All rows are made from the same 13 directions, up to rounding. Whole rows:
[-0.78 -0.56 -0.14 -0.88 0.24 0.24 1.39 0.32 1.95 0.74 0.77 -1.27 -1.72 0.00 -1.39 0.17 -0.69 -0.04 1.14 1.89 0.98 1.71 0.77 -0.08]
[0.03 2.97 1.51 -1.36 -0.41 -0.18 -0.10 1.62 -0.10 -1.18 -2.32 1.36 0.93 -0.39 0.43 0.52 0.12 -0.18 0.64 -0.57 -1.73 -0.99 0.09 -1.47]
[0.45 -0.85 -1.59 1.12 -0.17 0.15 -1.09 -1.43 0.64 -0.67 0.72 0.70 0.78 1.83 0.22 1.00 0.64 0.54 0.14 -0.07 1.63 -1.12 0.23 0.85]
[0.05 -1.09 -0.12 -0.73 -0.37 -2.06 0.67 0.32 0.47 -1.12 -0.43 0.69 -0.08 1.74 -0.02 -0.88 -0.23 1.40 -0.34 -1.86 -1.03 0.48 1.06 0.44]
[0.21 0.64 -0.71 0.53 0.35 0.19 -1.06 1.76 0.34 -0.74 -0.92 1.48 -0.27 0.13 -0.76 1.49 -1.82 0.30 -2.74 -0.55 0.81 -0.03 -2.11 1.33]
[0.77 0.86 2.08 -0.38 -1.01 0.44 1.07 1.05 -0.06 0.01 -1.01 0.64 0.43 1.03 0.90 0.57 -0.21 0.18 1.31 -0.42 0.30 2.69 -1.21 1.99]
[-0.43 -1.07 0.57 0.98 0.58 -0.72 -0.63 2.04 0.67 -1.07 -0.82 -1.00 -2.34 -1.41 -0.79 -0.54 -2.13 -2.01 -1.05 -0.95 0.33 1.95 -2.42 0.24]
[-0.33 0.04 0.45 0.09 0.14 0.29 -0.29 0.71 -1.60 0.49 0.44 0.90 1.34 0.32 2.17 1.12 -0.13 -1.24 -0.34 0.41 -0.49 -0.75 -0.35 0.67]
[-0.27 -0.54 0.27 -0.27 -1.21 1.11 0.24 -1.03 -0.44 -0.04 2.10 -0.90 -1.29 0.28 -1.44 0.80 -0.26 1.84 -0.38 -0.48 0.71 -0.01 -0.28 1.04]
[0.36 1.50 -0.09 0.01 1.48 0.51 -2.20 1.24 1.54 1.97 2.20 -2.38 1.52 -0.78 1.02 -3.12 1.15 -0.54 -2.31 1.95 -3.04 -1.15 1.02 -2.30]
[-1.10 -0.08 -0.16 0.12 1.28 0.89 -0.90 0.31 0.02 0.64 0.89 -1.02 -0.06 -1.14 -1.21 0.08 -0.33 -0.34 -1.23 1.16 0.62 -1.90 -1.11 -0.17]
[-0.90 0.74 2.56 -2.15 -0.78 -0.59 0.60 2.51 0.73 -0.90 0.89 -1.82 -1.43 -0.88 0.51 -1.09 -0.78 -2.30 2.73 -0.24 -2.99 1.46 1.67 -2.58]
[-1.70 -1.01 1.19 0.10 1.95 -0.40 0.56 0.46 -2.10 -1.96 -1.65 0.09 0.24 -0.94 -2.46 -1.49 -1.47 0.80 -1.13 -1.10 0.87 -2.31 -2.74 1.12]
[-0.32 -0.66 0.34 0.60 0.76 -1.27 1.82 -3.63 -0.91 2.57 -0.94 -2.40 -0.02 -1.46 0.81 -4.22 3.38 2.33 -1.47 1.09 -1.88 -0.46 1.22 -1.47]
[0.31 1.09 0.08 -0.46 -0.32 -0.02 -1.25 1.30 -0.89 -1.86 0.49 0.44 0.09 -0.52 -0.78 -0.71 -1.15 0.37 -1.37 -1.86 -1.94 -1.33 0.14 -1.23]
[-0.02 -0.18 -0.14 -0.22 0.39 0.29 -0.31 -0.87 1.13 -1.03 1.52 -1.66 0.17 0.60 -1.72 -2.37 0.50 1.24 0.90 0.25 -0.27 -0.95 1.25 -1.10]

Rows cut short, each followed by the rest of it:
[0.11 0.68 0.13 -1.17 0.60 -0.70 0.94 0.49 0.38 0.59 -1.67 1.06 1.11 0.22 -0.58 -0.31 0.35 0.89 0.30 -0.06]  [-0.16 -0.11 0.43 0.17]
[-0.61 -0.49 -0.06 -2.97 -0.73 -1.80 0.73 0.95 1.48 -1.40 -0.53 0.88 -0.86 0.61 -2.91 0.88 -0.57 0.88 2.46 -2.64]  [-0.22 -0.65 2.04 -0.93]
[1.22 -1.23 -2.27 1.66 0.21 -2.91 -0.10 -1.47 1.50 -1.21 -3.64 0.80 -1.33 -0.69 -0.18 -1.44 0.74 -0.79 0.43 -1.91]  [0.42 1.30 0.79 -1.75]
[0.75 -0.04 -0.28 0.25 0.06 0.60 0.09 -2.01 -1.42 -0.51 0.15 1.15 2.64 1.63 -0.37 -0.60 1.28 2.28 0.63 -0.70]  [0.91 -1.93 0.26 1.33]
[-0.97 -1.10 1.42 1.82 -1.01 1.11 -0.15 -3.55 -2.00 0.52 1.14 -2.96 -1.89 -1.80 0.26 -0.52 1.93 0.57 -0.34 -0.01]  [0.56 -1.06 -1.67 -0.10]
[-0.94 -1.70 -1.27 1.55 0.38 -0.49 -0.45 -1.22 0.59 0.51 0.64 -1.28 -1.80 -0.44 0.70 0.33 0.20 -0.79 -1.49 1.20]  [0.72 -0.22 -0.28 -0.36]
[0.08 1.04 -1.02 0.06 -0.78 -0.56 3.00 -0.13 -0.72 -1.37 -1.59 2.27 -1.05 1.54 1.77 0.64 -1.56 1.72 -1.63 1.88]  [-0.87 2.09 1.62 0.10]
[-0.81 0.50 1.18 0.66 -0.11 0.07 1.71 -0.57 -1.09 -0.91 -0.65 -0.60 -0.96 0.34 1.10 -1.23 -0.37 1.53 -1.80 1.45]  [-0.97 0.66 -0.61 0.28]
[-0.78 -3.59 -2.52 1.68 1.28 -2.00 -1.94 -0.98 0.59 0.13 1.32 -0.60 -0.04 0.51 1.35 -0.22 0.56 -2.27 -0.71 -0.37]  [0.47 -1.85 0.80 -0.64]
[-0.91 0.54 0.30 -0.77 1.67 -0.13 -1.17 0.90 1.08 0.67 -1.67 0.36 1.58 -0.90 -1.02 0.99 0.86 -1.72 1.61 0.36]  [1.26 -2.58 -0.93 -0.55]
[0.66 0.48 -0.91 1.31 -1.47 0.99 0.69 -1.86 -3.31 -0.79 -0.26 1.70 -0.60 -0.77 1.38 1.61 -0.47 0.30 -0.89 -0.30]  [0.12 -0.02 0.04 0.02]
[-2.67 -0.20 1.79 0.47 1.02 -0.06 -0.09 0.77 -1.94 -0.19 0.36 0.11 1.36 1.52 3.53 1.14 0.03 -0.33 -2.67 2.14]  [-0.94 -2.99 -1.78 1.45]
[-0.95 -3.79 -0.65 -1.32 1.24 -2.28 1.31 0.28 -0.90 1.74 0.69 0.68 1.13 0.89 0.19 -0.21 -0.11 -0.69 0.92 -1.22]  [0.32 -0.10 1.20 1.65]
[2.17 0.40 -0.18 -0.29 -0.41 0.74 -1.45 1.38 0.10 0.16 0.88 1.15 2.14 0.46 0.11 0.22 -0.23 -1.66 2.38 -1.75]  [0.25 1.20 0.36 0.56]
[-0.80 0.98 2.76 -1.28 -0.24 1.49 1.17 2.08 -2.85 -0.46 -0.52 2.06 1.82 0.65 0.87 2.62 -1.50 -0.70 1.41 -0.07]  [0.79 -0.19 -2.16 2.81]
[-0.76 -0.49 1.47 1.89 0.36 1.31 -0.01 -3.17 -1.51 -2.03 -0.05 -1.02 1.32 1.57 -0.48 -1.35 1.57 2.51 0.34 0.43]  [2.04 -2.71 -2.24 1.85]
[0.23 -0.08 -0.23 0.09 0.60 -1.34 -0.16 0.00 3.74 2.26 -0.63 -1.78 -0.21 0.26 1.64 -1.25 2.16 -1.48 1.16 2.00]  [-0.60 1.82 1.48 -1.52]
[0.24 -1.00 -0.11 -0.12 -1.85 -0.67 -1.22 0.79 0.18 -0.71 0.87 -0.74 -3.45 -1.69 -1.64 1.21 -1.40 -0.56 -0.93 -3.47]  [-0.45 1.33 -0.78 -0.47]
[-1.80 -2.83 0.10 0.23 2.50 -1.14 -0.93 0.50 -1.04 -0.38 2.25 -0.44 3.19 2.53 1.81 -1.82 0.22 -0.73 -0.67 0.65]  [-0.59 -3.48 0.22 1.23]
[0.83 0.44 0.40 2.39 0.20 -0.50 -0.84 -0.07 1.43 -1.40 -1.31 0.44 1.60 3.18 3.52 -0.84 0.97 -0.11 -0.67 1.24]  [0.16 1.01 -1.10 1.34]
[-0.01 0.56 0.57 -1.13 -1.30 -1.28 -0.42 -1.01 1.69 0.02 0.41 -0.74 0.35 1.57 0.99 -0.43 2.50 1.38 0.97 -0.79]  [-1.91 -1.08 2.31 -1.49]
[0.61 -0.10 -2.41 0.82 1.95 0.78 -0.67 0.27 0.22 -0.47 0.41 1.10 1.85 0.29 -0.53 -0.61 -0.98 -1.18 0.35 1.71]  [1.28 -0.95 0.79 -0.40]
[1.63 -1.48 -1.85 -1.32 -1.90 -0.65 0.40 -1.61 1.75 2.52 3.11 -1.31 -1.40 0.16 -1.00 -0.58 1.32 1.24 1.29 -1.34]  [-0.88 2.44 3.90 -1.00]
[-1.05 -2.10 -1.96 2.95 0.64 0.62 -0.17 -2.38 0.55 -0.64 1.73 -2.30 -2.51 -0.47 1.04 -0.41 -0.24 -1.90 -0.20 3.27]  [1.59 0.25 0.35 -1.27]
[-0.59 1.23 1.20 -0.08 1.41 0.04 -0.25 1.76 -0.73 0.82 -1.65 1.11 2.10 0.18 1.39 0.33 -0.06 -0.18 -1.98 0.93]  [-0.41 -1.17 -2.05 1.32]
[-0.01 0.07 1.52 -2.02 0.03 -1.62 -0.07 2.35 0.61 1.91 -0.91 0.23 0.75 -0.51 0.61 0.09 0.51 -1.12 0.56 -1.76]  [-1.73 0.83 0.09 0.06]
[0.11 -3.94 -2.12 2.85 0.30 -2.07 -0.57 -2.20 1.87 -1.86 -0.24 -0.53 -1.17 2.20 0.99 -0.62 0.48 -1.35 1.40 -0.46]  [2.46 1.10 0.25 0.64]
[-0.08 0.80 0.63 -1.56 0.11 -1.62 0.06 0.03 -1.26 0.83 -2.26 1.88 2.24 -0.16 0.60 0.27 1.70 0.88 -0.16 -2.06]  [-1.54 -2.44 0.51 -0.33]
[1.55 0.54 -0.05 0.30 2.00 1.30 1.04 -2.22 -3.15 5.22 -0.45 -0.88 2.91 -3.63 -0.75 -3.93 2.45 1.60 -1.78 0.75]  [-0.66 -0.28 -0.51 0.29]
[0.51 1.61 -1.64 0.17 0.57 1.44 -1.31 -0.28 -0.76 -0.23 1.20 1.27 1.92 0.71 -0.87 0.18 -0.24 2.50 -3.16 0.62]  [-0.21 -2.99 0.09 0.24]
[0.62 -0.63 0.05 1.26 0.35 0.04 -0.23 -0.68 0.07 -2.87 -0.40 -0.61 -0.22 0.36 -1.65 -2.44 -0.65 0.38 1.13 -1.12]  [0.84 0.34 -0.63 -0.09]
[1.24 0.04 -0.54 1.48 -0.33 0.36 -0.31 -1.31 0.27 -2.06 -0.70 1.08 1.33 2.10 0.55 -0.22 0.48 0.37 1.73 -0.21]  [1.56 0.24 -0.03 0.86]
